There are 5 ways to turn a row about zero (a turn may also mirror it). The second row of each pair is the first, turned, with some noise. The first 45 pairs use one turn. New pairs use 2 turns, one after the other, and a turn may come again.
Known pairs, each followed by its turns in order:
[ 21 -23  24  -5  10 -37   3  -3]
[  7  30  30   9 -25   1  19 -12]  K_796

[ 12 -29 -35 -42 -27 -27  28  25]
[-23  -5 -24 -37 -33  52   8 -14]  K_402

[ 25 -33 -18 -18  32  -6  45  31]
[ 20  31   4 -14 -32  57 -17  -6]  K_402

[ 11  23 -30  17  13  13 -16 -38]
[  7 -15  -7 -48  -1  -1 -13  14]  K_796

[ 19  -8 -35   0  12  34  32 -40]
[-35 -15  22  15 -38  21  -5 -42]  K_48

[ 29  -4  32   1  -4  42 -28  40]
[-23   7   1  27  20  18  30  59]  K_796

[ 22 -15  16  34  34  40  10  21]
[-20 -30   7  15 -32 -47 -29  14]  K_48

[ 45 -39 -22  25  41 -36 -24 -33]
[ -2  14  -1 -42 -79  20   7  21]  K_48

[ 19  -5  13 -31   9  33  18  -9]
[-17  24  16 -20  24   1   6 -29]  K_202

[-38  19  10  34  32 -45  -1  25]
[ -7  19 -61 -24   7 -40  12   9]  K_48

[-12  37  -1   9   5 -14  -8 -37]
[  3  13   0 -26   0 -12  26 -33]  K_48

[ 31  34  25 -35 -43  15  19 -18]
[ -6  11 -40  13  15 -46 -50 -11]  K_172

[  2  29  30 -11 -32  -7  23  -1]
[ -9 -13 -23  21 -20 -14  34 -14]  K_796

[-35 -10  -7 -22  44  43  -1 -15]
[-47  34   6  31  18   8 -28 -23]  K_202

[ 29  26 -44  44  15 -29 -19 -28]
[ 33 -35  10  57  -4  23  36   4]  K_202

[-42  30  -3  23 -22  16  10 -25]
[-28   6   2   9  -9 -51   9  22]  K_402

[ 22  22 -14 -44  24  -2  -8 -11]
[ 23  22  15  31 -29  13  24 -26]  K_48

[-24 -14   0   7   6 -33 -22   4]
[ 17  -7  12  20 -14  27  23  -6]  K_172

[ 26  26 -11 -34 -38   8 -15  23]
[ 17   6 -42   5  15  -5 -39  36]  K_172

[-31 -41   1  23  23  -9  26 -32]
[ -9  12  26   9 -41  43 -35  -3]  K_202

[-15  37  29  31 -21  -7 -17  44]
[  1 -42  48   8   2 -11  16  34]  K_402

[-22 -40   8 -35  13   2 -16  27]
[ 1 44  5 35 36  2 -7 -7]  K_796

[-34 -17  37  16  39  -2  38 -21]
[-33  16  51  12  15  -1  25 -48]  K_172

[ 20   7  32 -31  45  -9 -33  31]
[ 28 -18   4  37  35  48  -8   7]  K_402

[-21  -6 -20  15 -36  17  -5 -39]
[ 31 -21 -32  -4 -15 -15 -32  14]  K_796

[ 19 -13  17  -7  42  -4  39 -24]
[  6  40  24  -7  -3  37  15 -18]  K_202

[-21  12  40  35 -18   5 -26 -35]
[ -7 -11   2   5  35 -62 -11  13]  K_402

[  5 -35  -8  -5   7  -3  16  13]
[ -8  17  30 -11 -22 -12  -7   1]  K_202

[ 21  -5 -20 -20  38  -6 -22  38]
[-10  13  39 -14  47  22  18  -1]  K_796

[ 45  42 -36  -8  18  23  13  13]
[  6 -14 -19 -32  43 -33   0  36]  K_172

[-38 -39 -31 -42 -27  20 -32 -32]
[ 57  21 -37   5  40 -31 -29   9]  K_796

[ 4 13 39 18 -9  1 33 -1]
[-43 -10  -2  22   9 -16  -9 -20]  K_172

[-17  21 -17 -39  -1  20   4   6]
[ 19  22 -12 -14  37   8 -22  -3]  K_172

[-44 -44 -40  24 -25  -6 -19  24]
[ 30 -36 -28 -31 -52 -29  12  13]  K_402

[ 43 -22  23   0 -11   4  40 -17]
[ 28   6  29 -41  -7  14  15 -34]  K_202

[-41  -3   3 -38 -15 -30  10 -31]
[-43  -9 -40   1  -2  -3 -25  20]  K_402

[ -9 -25 -37   9  25  36  10 -13]
[ -9  -3  11 -16  24 -21 -52  16]  K_796

[ 10 -43   6  30 -22  15  40  -2]
[-41 -13  28 -18 -36 -10 -28 -11]  K_172

[ -4 -28 -31  -1  42  41  25  -9]
[-14 -18 -12  29 -43   0 -47 -32]  K_48

[ 30  21  -9   3   8 -12  17  -4]
[-17  10   6   8 -21  -2  30   0]  K_48

[-19  -4  -9  35  -9 -35 -17 -36]
[ 20 -31  -4   9 -31   6  30 -38]  K_172

[ 39  11  -9  -6 -22 -21  35  -2]
[ 14 -15  19 -27  -6   7  48  -4]  K_202

[  2   0 -32 -26 -33   2  -1  25]
[-27 -25  11 -17   4 -29  10  18]  K_202

[ -7 -35 -44  29  25 -30  33  15]
[ 24   4   4 -15 -68  10 -30 -26]  K_402

[-35   6  -8  20 -33 -12 -29  39]
[ 17 -27 -32 -15  44  -1  13  22]  K_48

New pairs. What belongs after each?
[ 16  44  33  23 -36 -18  18 -24]
[-14  59 -31  14 -14  24  -4 -32]  K_402 K_796

[-28  13   9 -33 -30   4 -30 -42]
[ 10  45  23 -34   2  40  22  19]  K_202 K_172

[  5 -22 -44  21 -38 -43   3  30]
[-32  19   3   0 -58 -43  17   4]  K_796 K_172

[-35  40  25  -9 -28  43 -16  11]
[ 32   2   2 -30  35   8 -44 -32]  K_202 K_796

[  3  -2  43  -4  -3 -27 -24  24]
[  8  18 -16  29  -8 -19  35  27]  K_48 K_48

[ -5 -13  16  24   0   3  40  -4]
[ -1  -6  33   2  25  17  13 -18]  K_202 K_48

[ -9 -14   4  27  43  22  16  -3]
[  4 -31 -16  22   7 -13  11  27]  K_796 K_402

[-34  16   1  35  36 -21 -26  -9]
[ 58 -22   5   9 -20   0 -18  20]  K_402 K_202

[ 27  27 -35  28 -24  29  11  26]
[-13  10  14  44 -19 -17 -50  -8]  K_48 K_796

[  8  27  -9  21 -42  19  36 -39]
[ -7  35 -30   8  -1 -25 -40  46]  K_48 K_402

[-38  43 -33  24  39  -1  -2  15]
[ -2 -36 -21  22 -62  -1   0  -4]  K_202 K_202

[-11   5  27 -32   9  11 -22   9]
[-12  16  -8  43  17  -5  14  16]  K_202 K_202

[-24  37 -40  27 -18   7   6 -43]
[-22  51 -51  -9  -9  -7 -25  -4]  K_48 K_402

[ 14  19   0 -19  14  37  10 -36]
[-13   4 -29  35 -11  28  27  -4]  K_402 K_202

[ 33 -35  22 -17 -26 -32   9 -10]
[ -9  19 -53  -4  18 -29   1 -16]  K_48 K_202

[-17 -15 -28  26 -20 -28 -14  -5]
[22  5  9 -6 -4 -6 12 52]  K_796 K_796

[  8  42  -9 -40 -37   0  14 -32]
[ -9  -1 -45  -8  25 -10 -21 -48]  K_402 K_48

[ 39 -25  28  -5 -34 -22 -34   8]
[-10  59  18 -16  27 -32 -13  10]  K_402 K_796

[ 32  13 -29 -42   3  15 -23  25]
[ 14  53   2   7 -25  29  12  24]  K_202 K_202

[-35  24 -10   5  38  28   0 -32]
[ 30  12 -22 -23  53   2  -2 -22]  K_796 K_796

[-28  26  38  24  20 -37  24  40]
[  0  22 -14  52  -7  46  22  33]  K_402 K_796

[-45 -22 -30  31  18  29  33 -23]
[ 68 -15 -10 -43   2  18   6   9]  K_796 K_48

[  5 -43  39  14   6 -34  26  41]
[-20 -22 -40  13 -60  27 -12  17]  K_796 K_796

[  8 -17 -39  35  -6 -11  21 -35]
[  6  -9  36 -50  12  10 -19  11]  K_172 K_202

[ 26   3  38 -40  14  -4  41  -8]
[  4 -40  24  35   9 -14 -44  -2]  K_172 K_402

[  3  16  33  40 -11  42 -27 -45]
[ 32  16  -6 -60 -35 -29  27  -7]  K_202 K_172

[ -5  10 -23 -28 -17 -37  -1 -43]
[ 31  -2   6 -21 -10  40   7 -39]  K_402 K_172

[-44 -19  33 -44  14 -43 -28 -18]
[-35 -36  -7 -34 -49   0   6  44]  K_172 K_796

[ 41 -43 -44  37  36   7 -40 -43]
[-20 -54   9 -74  24 -30 -32   2]  K_48 K_202

[ 35 -42  37  -9 -14  12  35  38]
[  7 -19  60  -6 -19 -23 -32  33]  K_796 K_402

[ 14  29  38 -40   0  -7  34 -37]
[44  6 -3 41  0 52 14 30]  K_172 K_202

[  0 -36 -22 -39   7 -27 -31  29]
[  5 -25  33  30   0 -37  21  38]  K_172 K_48

[-15  35 -13 -11  32 -35  38  17]
[-33 -15 -41 -17  -3   9  39 -41]  K_48 K_48

[  6  -5   9 -28 -40  28 -26 -11]
[-22   1 -28  29 -27   9  25  27]  K_796 K_48

[ 44   3   7  -7 -34 -26  -4   3]
[ 18 -46  16 -24 -10  -4   4 -26]  K_172 K_402

[-37 -22   6 -33   8 -15 -30 -32]
[ 31 -14 -38 -12  28 -38  19  13]  K_796 K_172

[-17  12 -40   5   2  39 -17  23]
[ 51   1 -27  25  -6  17  -2   0]  K_796 K_402

[-44 -30  20  40 -44  -1  -8  -3]
[ 46 -34  11 -11   3  49   2  26]  K_202 K_48

[ 31   7  -8 -24   0  -4 -24 -27]
[-8 35 10 40 -4  7 11  8]  K_796 K_48

[ -8  14  -5 -36  -2  32 -24  27]
[-42 -29  23  12   6 -16 -21  -1]  K_402 K_796

[ -4  36 -33 -33 -17  -9  18  17]
[  8  34 -24  -7 -13   0 -49 -20]  K_796 K_402

[-33 -31  -3  30  31  -9  18  -3]
[ 45 -15 -17  -7   8  34  12 -14]  K_48 K_48

[-27   1  38 -12 -40  39  39   1]
[  4 -38   9 -15 -64 -25 -12 -19]  K_796 K_402

[  2  34 -10 -40  11  -3 -34 -18]
[-13 -25  46 -37   7 -10  18   1]  K_172 K_796

[ 24  12  36 -31 -20 -43 -15 -17]
[-26   3 -17  27  52 -31   0  15]  K_48 K_172

[  3 -12 -23  42 -36  36   5  35]
[ 52  -4 -29 -31 -28   8 -13  27]  K_48 K_402

[ -7 -10  -5 -34   2 -34  35  14]
[-22   1   9   2  -3  23  12  47]  K_202 K_402

[ 20  44  -4 -11  33 -17  31  18]
[ 40   3  10  18 -19  27 -43  -2]  K_172 K_402

[-34  18  19  33 -35  26  21 -17]
[  0  60  -1 -18   8  -6 -25 -32]  K_48 K_796

[-22  21 -23   3  -3   9  20 -18]
[-28  -9   1   3 -24   9 -30 -11]  K_202 K_202

[ 26  -5  23  36 -10  26 -34  24]
[  6  29  36  52   2   7  21 -11]  K_48 K_796

[  4 -17  -9  27 -41  37  11 -28]
[-31 -26 -58  -7   9 -12  15  -6]  K_172 K_402

[-22  -4 -17 -43 -30 -33 -26 -30]
[ 14  -9 -56  -5 -49 -10   2  -5]  K_402 K_402

[-15 -35  -8   6  -9   7  -9   9]
[ -2   0  16  12  20 -25 -20  -5]  K_48 K_202

[ 23   1   2  22 -26 -43  -8 -18]
[-34  -6 -19  18  21 -26  13 -17]  K_48 K_796

[ -9 -16  40 -12 -27 -21  19 -34]
[  9 -52 -23   8 -12 -14 -17  -5]  K_796 K_172

[-12  -3 -28  30  44  -8  27  17]
[ -7 -19  43 -20  29   0  33  28]  K_402 K_48

[  7 -31  21  41 -43  28  19 -18]
[-10  -4 -49 -29  44  -2  11 -21]  K_202 K_402

[-44  31 -30  32 -14  15  40  42]
[ 32  37  -6   0  -3  11 -76  21]  K_796 K_796

[-24 -16  40  34 -34 -15  -9  11]
[ 11 -30 -36  21 -20   2 -44  21]  K_172 K_796

[-20  28 -43  -2  26  16  -5 -34]
[-20 -31 -19 -33   2 -28 -32 -17]  K_202 K_48

[  7  37  31  19  44 -26  -2  12]
[ 12 -29  12  -7 -16   1  26 -56]  K_48 K_796

[-29  15 -34   2 -15  34   9 -14]
[  4 -37  -4  13 -16  -8  -7 -45]  K_402 K_796

[-17  37 -14  -2 -27 -29  33  39]
[-44  -9  20 -33 -39 -23  15  30]  K_202 K_202

[-21 -15   4  -9 -31 -14 -26   7]
[  7   2 -17  18 -13  32 -27  13]  K_402 K_48

[ 30 -37  20  -7   7 -28  38  26]
[-24 -17 -39   8  22  52  15  20]  K_48 K_172

[-30  20  31  -8  24 -11  43  26]
[ 12  -3 -55   1   1 -51 -12  -4]  K_402 K_202

[-39  27 -17 -14   8 -13  45   9]
[ 16   7   8 -15 -46 -28 -42  -9]  K_172 K_48

[-28   3 -45  20 -12  20 -16 -27]
[-30 -10  44 -19  33   5   1 -13]  K_172 K_202

[ -1 -16   3  31   8 -26  39 -43]
[ 22  10  27 -26  43  26  17  14]  K_796 K_48

[  9  12 -17  36 -41  -7 -21  34]
[-22  38  20   9  10  20 -40  19]  K_402 K_48

[ 23  34 -16  37  21  40  13  24]
[ 28   4 -36 -38 -13  30  31 -27]  K_402 K_202

[-27 -10 -30  -4  17  31 -38  40]
[ -3 -24  11 -11 -45  37  -2  43]  K_48 K_48

[ -7  13   0 -32  43 -30   6   9]
[-31  -5  33  10 -11 -14  21 -35]  K_48 K_402

[  0   3 -29  -1  16 -25  -9 -22]
[  4   8  16 -18  42  12   3  -5]  K_796 K_202

